Every row belongs to one group in each of 4 separate groupings. Each group adds its own fixed numbers to the row, and there is some noise. The rows also spread widely along 13 directions, which tell nothing about the answers.
Known rows, each followed by its group in each grouping:
[-20  10  -6  18  14  -7 -29  -7   0  -4   5  15   1   6   0  13   4 -15
 -33  -9 -22  13 -12  25   7 -14  -4 -12] | vom (2) (4) j_762
[ -8 -13  -5  -5 -21  -2   3  14  12   6 -13  -8   5  19 -20  14 -12  -2
 -16  -2  -6  -1  -4   0  -3   8   8 -15] | matu (0) (2) j_422
[ 18 -13   4   8 -12  -2   5   9  -6   2  -4  14   6   0  -5  18   6  -3
  10 -24  20  -6  -3 -14 -14  -6 -29 -11] | lak (0) (0) j_416
[  6  -5   4  -7  -7   6 -17  15  -2   4   8  17  14  20  -1  18   4  -7
   5   1  -6   2   0 -13 -11  -5   3  -2] | lak (1) (2) j_495
[  5 -14 -20   0   4  -9  17  14 -14  25 -29   2  -6   9  22  37   0  -1
 -34  12  -3  -9  -7   3   6  18   7 -33] | Vomol (2) (3) j_333
[ 24  -2   2   2  33   1   1 -11  11 -12 -16   1   3  34  16  13   6  -7
 -18  -1  23  -1  -5  -1  -4  -1  19  -4] | matu (1) (1) j_416
[ -5  11  -6 -13   4   3 -24   7   6 -10   2  -7   5   7   2  -7   1  -7
  -8  24  -7   5  -4   6   2   8  40  -1] | vom (2) (3) j_762
[-23   3 -11  -4  -1 -15  10   5   0  -6  -8 -21 -18 -12   5  12   8  -3
  -8  13   3   3 -24  14 -22  11  18 -29] | Kab (0) (4) j_333
[ -1   2 -10 -14  21 -21  -5  -9  12 -19 -11  -1  16   5  26  18  -6 -11
 -11  -9  -7 -27 -25   9  12   7   3 -17] | Vomol (1) (1) j_422
[ 22  -8  -9 -18  -1  -5 -13  14  12   6  -6  -1  15  22  14   5 -13   1
  -7   4 -12 -24  -4  -8   8   5  14  -9] | Kab (1) (0) j_495
[ -5 -21   1  29   4  -8  -4   0  11  -9  10  -5  -8  16  -4  19  10  -1
  -4  -4 -11   6 -19   9 -34  16   7  -4] | lak (1) (4) j_416
[  0  -1  15  13  13  16 -32 -18  -1 -26  18   7  18   6  -3  -3 -12 -13
 -24   5 -11 -10   4  19  -5  -5  20  22] | Kab (2) (4) j_495
[ 30  -6 -16  14   0  -9 -19   7   0   1  -3   2   0   1   3  -7   3   5
  -7 -18   5 -14 -10   4  11   7 -11 -17] | lak (2) (4) j_416
[-40  10 -17   1   0 -14 -10   4   1 -13   5  -4   6   0 -14  17  18 -11
  -5   1 -15  16 -24  24  -8  11   7 -25] | lak (0) (3) j_422
[-28  -2  -2   7  14  13  16   1 -28   7   4 -10   0 -13  20  13  15  -4
 -25  39 -16   6 -17  28 -16  19  34   2] | Vomol (1) (3) j_333
[ -2   4  -7  -1  14 -10 -45   3   8 -26  19  -1  11   1   7   3   8  -6
  13   7 -17  -9 -13   2  -8  19  30   1] | lak (2) (1) j_762
[-12  13  -6   5  16   4  -9  -3  -7  10  -6   3   2  18   3   3  14 -11
 -25   7  -2  16 -16  28  10 -14  10 -17] | lak (1) (0) j_495
[  4   7 -16   6  28   5   0 -10  -6 -12 -11 -15   1  13  14 -12  -1   1
 -46  18   2  -4  -7  37  21  19  36  -5] | vom (1) (2) j_416
[  9   1 -14  -6   5 -23   0   9  13 -21   5   4 -12 -20  12   6   4   8
   1 -24  -1  -7 -23  -2 -16  -3 -22 -18] | Kab (1) (3) j_762
[ -1   0 -10 -12 -15  -9  -1   9  13  -5 -17  -5   3   7 -14   7  -3  -5
  -9 -10   7   6 -15   5   5  -5  -8 -20] | lak (2) (0) j_333
[ 30 -13  14  -8  -3  11   1   4  16 -10   1   7   5  25  -2  12 -12  -3
   6  -7  18  -7  13 -25 -23  -2  11  12] | Kab (0) (0) j_422
[ 10  -6 -15 -14  23  -6  25  -2   5 -22  -8  -6  -1  -5  34  22 -13   1
 -20  11  -1 -18 -15   3  -8  23  21   2] | lak (2) (2) j_495
[-10  13 -26 -13  -4  -8  -3  27  -3  27  -6  -3 -15  -3   8   7  13   0
 -21  14 -15  18 -16   8   3   1  17 -34] | Vomol (1) (0) j_495
[ 26 -14 -13  13   7   1 -12  15 -21  23   1  19   6   6  19  28  24  -4
  16   3   7 -11   0 -14 -14  16  -2 -19] | Vomol (2) (4) j_495
[ 23 -14  18  13   4   0 -34  -4   0  -2   2  21  18  33   3  14   4 -10
   8 -12   6 -15   0 -14  -6  -8  -1  -7] | lak (1) (3) j_495
[ -2   0   5 -10   3   6   4   2  -2  -1   2   2  14   1  15   8   8 -11
  12  10   5  -6 -15  -2 -11  -6   4   2] | lak (2) (3) j_416
[ -9  -5  15  -2  -5  12   1  12  -3  15   7  16   4  10   5  28  21 -14
  23  10   2  17  -9 -19 -38 -18   0  -2] | matu (2) (3) j_495
[-19   4  14  27   1 -13 -22 -10 -14  14 -12  -6 -27  -1   3  -5  18 -12
 -18   4  15   0 -25  21  -8 -14  12 -42] | lak (1) (4) j_416
[ 13  -2  -1  14 -16  -1 -12   4  -3   6   4  -3  -1 -14 -10 -18   0   1
   1 -16   5  -8 -10   7   2 -11 -14 -15] | vom (0) (4) j_495
[ 11  18  14 -32  -8  -3  -8   5  14 -22 -13  -3 -12   3   0   1  -5 -13
   6   2  40   8  -3 -27 -16 -21  21 -14] | lak (0) (4) j_333
[ 19 -27   9  18  -6 -13  -4  -5  -5  -2  -8   0   6 -10  17  17 -11   0
   2 -17   5 -43 -13  -8 -10  13 -15 -14] | Vomol (0) (4) j_333
[ -3 -14   0  34 -20   7  -3   5 -32  18   6  -3 -10 -25 -15  -7  -7   6
 -38  -3 -11  -7  -1  22   2   9  -2 -11] | vom (0) (1) j_422
[-35   6  -7  -9   2   5  19  11  -8   8   0  -8 -14  -9  13  24  11 -11
 -14  33 -13  21 -15   7 -29   8  34  -8] | vom (2) (0) j_422
[-15   5   3 -12   4   6  -2  -1   5  -4 -12  -1  11  29   0   9 -17 -14
 -46  18 -12   6  -5  16  12  -8  28   0] | lak (1) (3) j_416
[ 14  12  -7 -22   2 -24 -42   4  25 -19 -14   2   7  23   7   1 -11  -9
  -9 -16   2 -15 -14 -11  20 -10   7 -28] | lak (1) (4) j_333
[  4   7  -6 -16  -2  -8 -11   5   8 -13 -16 -21  -9   4  -3 -20   4   0
  -7  20  19  -6 -12  12  -2   8  37 -22] | Kab (1) (3) j_762

New rows, each followed by its group in each grouping:
[ -3 -20  17   7   2   0 -33  -7   6  -7   5   6  33  26  12  17 -18 -11
 -10   3 -31 -31  -5   0   4   6  16  12] | vom (1) (0) j_333
[ -6  -6 -10  -8   4 -18  15   2   9  -9 -28   2  -4   9   6  26  -1  -6
 -24 -10  13  -5 -19   6  -4  -1 -10 -29] | matu (1) (2) j_762
[ 10   0 -11 -11   2  -4 -25   9   7  -1   0  -4   3   3  16  -3  -8   2
 -15   6 -17 -17  -9  -4  11  10  25  -8] | matu (2) (3) j_422
[  5 -22   3  32 -14  -2  -2   3 -10  15  -4  -4  -2  -1 -14   7  10  -3
   1  -9  12 -10  -9  10 -14  11  -9 -21] | Vomol (0) (4) j_416
[-13 -19  10   8 -17   3 -11   6   6  19  -5 -25  11  18  -6  -9  -1  -1
  13  24 -10 -22 -17  12  -4  16  31  -8] | matu (0) (2) j_762
[ 24 -15 -15 -12 -22  -4   0  17  21 -10 -13 -20  17  18 -26 -10  -1   6
  24  -4  20 -11  -7  -1  -1  23   8  -7] | lak (0) (0) j_762
[ 33  33 -21 -17  23   2 -25   6   6 -12  14   0  -2  -9  15 -35  -3   9
 -21 -11  -2   6 -12  10  30 -20   7   1] | lak (1) (1) j_495
[ -9   2 -13   7 -10   4  -5  15  -6  32  -7 -14  -1  18 -12  -3  14   1
  -8  13  -9  15 -14  21  10   2  13 -23] | lak (0) (0) j_333
[ -4   1   2  -5  -5 -13 -19  -3  12  -5 -12 -15   0   5   1  -8   9 -13
  17   5  17 -16 -21   7  -7  -2  11 -29] | Kab (2) (4) j_416
[  9   8 -16 -20   4   2  -5  22  21   6   6 -13  -5  12   7   0  10   3
  10  11  -9  19 -15 -11 -11  -2  22  -2] | matu (2) (1) j_333
[-22  -4  10   3 -10   9   9  -4  -1  13 -12 -25   6  18  -7  -5  -9  -7
 -16  25  -5  -5 -18  27   5   1  28  -7] | lak (0) (2) j_333
[-16 -10  24  -9 -30  21   4   9 -13  15  -1  -6  10   0  -9  -2   4 -16
  13  28  11  -4  -7  -3 -26  -8  21   1] | Vomol (1) (4) j_422
[-18   0   7  -4 -19  15  10  14 -21  22  -8   7   4  -3  -8  17  -6 -16
 -29  17   1   9   3   5  -6 -12   7 -10] | Vomol (0) (4) j_416
[ -8 -16   2  -3  -8   6  25   1   4  -8   0   1  28   0  -2  25  -1 -10
  13  -9   2 -10 -16   2 -22  -4 -23   7] | matu (0) (4) j_495
[-36   4 -12 -10   2 -13  -9   1 -17 -17 -11 -10   8 -10   6  16  12 -14
 -17  21  -4 -10 -19  25  -7  19  21 -26] | Kab (1) (4) j_333
[ 18  -5  -1 -16   9  18  39  -3  -6  -5 -17   2  15   3  18   8  -2  -2
 -16  -1  24  -7  -8   3  -3 -10  -9  12] | matu (1) (0) j_422
[-22  -3 -11  13  -6   7   0  13 -23  49 -13 -13  -2  11   0   0  25  -6
 -15  34 -12   7 -18  33   6   7  25 -33] | Vomol (1) (0) j_495
[ -4   4 -30   3  19  -9   4   5   6 -19  12 -16 -13 -18  15  -1   8   8
 -23   3 -18   4 -23  25  -9  28  22  -5] | Vomol (1) (4) j_422
[ 19   8   2 -14  20  -4   4  -1  19 -20   9  25  10  10  25  21 -11  -3
  -8 -27  -5   3 -13 -13  -5 -32 -28  14] | lak (1) (3) j_762
[ 33 -18   9   1  -3  10  -2  -4  -4  -6 -10   0  25  12  -3  -3   2  -6
  17  -1  29 -27  -2  -3  -5   7   2   0] | Vomol (1) (1) j_495
[-21  -1   3 -14  -2   0 -18   3   5 -12  -4  14  23   7  -1  32 -10 -22
 -18   7 -17  -3  -2   1  -5   0  14  -3] | Vomol (2) (0) j_495
[  7 -31  -6  11  -2  -4  30   2  -8   1 -19 -17   9  15  -3  19  18  -1
  15  11  23 -18 -16  12 -30  32   4 -18] | Kab (1) (1) j_416
[ 14  -4   2   1  16  12  10   0  -5 -22   2  18  -2  -6   9  25  -5  -4
 -29  -6  11  10   5  -6 -21  -5  -1  17] | matu (2) (1) j_762
[ 20 -10   7  -2  10  13   0  -5   9  -1 -16  -1  10  41   4   9 -13  -8
 -18  15  12  -7   4   4   4   3  28   8] | lak (2) (2) j_762
[ 18  14 -14 -20   9 -23 -25   7   9  -9  -6  23   5  -1  26  19   0 -12
   1 -28   4 -14 -11 -23  11 -16 -21 -29] | vom (2) (4) j_422
[ -7   8  -7 -17  -1 -12  -9   8   5 -18  12 -11  -2 -26  16  -8  -9   2
  -6   5 -18 -13 -26   3  -6   1  16  -4] | lak (1) (1) j_495
[  4 -10  10  -5  -7   8   5   4  -4  -9  -9   7  15  20  -6  19   7 -15
   4   5  24   0  -3  -7 -22  -2   3  -2] | lak (1) (4) j_416
[  4 -23   8  10 -18   6 -25  10 -10  -6  -3  13  21  15 -17  16   3  -9
  -5   0   5 -11   5  -6 -15  11   4  -2] | matu (1) (4) j_762
[  7 -15 -10   5   3  10  -1   5  -5  -4  -8  -8  11  20  -7   4  -4   2
 -29  17  -3  -5   4  21  -2  23  27   5] | Kab (1) (0) j_762
[ 26  -6  11   4  -7  25   0  15 -18  20  11  13  -7 -11   5   0   2   2
  -6   6   9   7   7 -18 -18 -18   2  12] | matu (2) (1) j_495
[ 11  10 -15  -6  14   4   3   6   5  -6   0 -11  -1   6   3   1  19  -1
   8   7  17  15 -11   6 -10   7  17  -7] | Vomol (0) (4) j_333
[ 27 -10 -23 -18 -15   2  -2  13  10  -4 -22 -11  21  21  -9  -4 -23  -1
 -22   6   3 -19   0   5  24  17  16  -7] | lak (2) (4) j_495
[-18   8 -15 -10  13  12  16   3   3   7 -11 -13   7  29   1   6  -7 -10
 -50  28 -15  16  -9  36   9  -2  30  -1] | Kab (1) (4) j_416
[ -4  -5   6 -19   5   7  42   4  19   9  -7 -14  -2  11  18  17 -12  -7
  -7  19  -5   6 -23   1 -23 -14  15   7] | Vomol (1) (1) j_495
[ -2   6  24 -11 -20  -2 -26   9  19   4   7  -1 -25 -15   8  -9 -21  -5
 -15  -3  -9   2 -12 -24 -14 -38  10  -4] | matu (2) (4) j_333
[-24   3 -20 -19   7  -1  14   6   3 -20   2  -1  41  10  -3  22  12 -14
   7   2 -13   3 -25  21  -2   7 -10   3] | lak (1) (1) j_416
[  0  -9 -20   6  35 -12  20 -11  -7   0 -14   3  10  21  31  36   2  -5
 -30  -1 -11 -19 -19  24   4  15  -2 -16] | Kab (1) (1) j_422
[ 21   9  -9  -3  33   4  14  -8   6 -17   2   9   4  14  24  13  13  -4
  -2  -7  17  10 -15   4 -12 -10  -3   5] | lak (1) (4) j_495
[ -1   0   5  11   4  23  -4   6 -18   9   8   2  -1  10  -9   5  11  -2
 -18  18   4  18   9  12 -15   1  22   7] | Kab (0) (0) j_333
[-13 -13  20  28  -9  18  -9  -1 -21  28  13   6   7  14  -4   7   0  -7
 -15  11 -19  -1  -5  13  -8  -8   9   5] | lak (0) (3) j_422
[  9  18  -8  -7  21  -3 -15  -1  13 -16  11   6  -1   4  15  -8  -5   1
 -22 -13 -10   6 -15  12  14 -18  -1   4] | lak (1) (2) j_762
[ 20  21 -16 -15  20   7  -9  12 -13  -4  15  14   8  -8  28   3   7   4
  -9  -1  -5   5  -3  -6  11  -8   1   5] | lak (0) (3) j_333
[ 29  -3 -10   5   5  12 -15  16 -16   2   9   0   6  -2   6  -6  15   7
   5  13  12  -6   9  -6  -6  27  27  -1] | Vomol (0) (3) j_416
[ -4 -18  23  18   1  -4  -2 -12  10   1  -1   9  13  19  -5  24  11 -18
  21 -15   7  -6 -21   2 -28 -16 -19 -11] | Vomol (1) (1) j_495
[ 27  -8 -14 -31   6  -6  41   9  30   6 -20 -24   2  32  25   6   2   2
  27   9  23 -14 -26 -11 -17   3   8 -11] | Kab (1) (4) j_422
[-10  16  -9  -8   6   7   8   6  -2   2   1  -9  -6   3  -2  -1   0  -4
 -23  12  -3  18 -11  15   1  -5  22  -5] | lak (0) (1) j_422
[  4 -16   7  -7  15   1 -11  -3   3 -30  -5  16  31  25   8  51   3 -18
   8   4  10 -14   9 -18 -24  26  20   8] | Vomol (0) (0) j_333
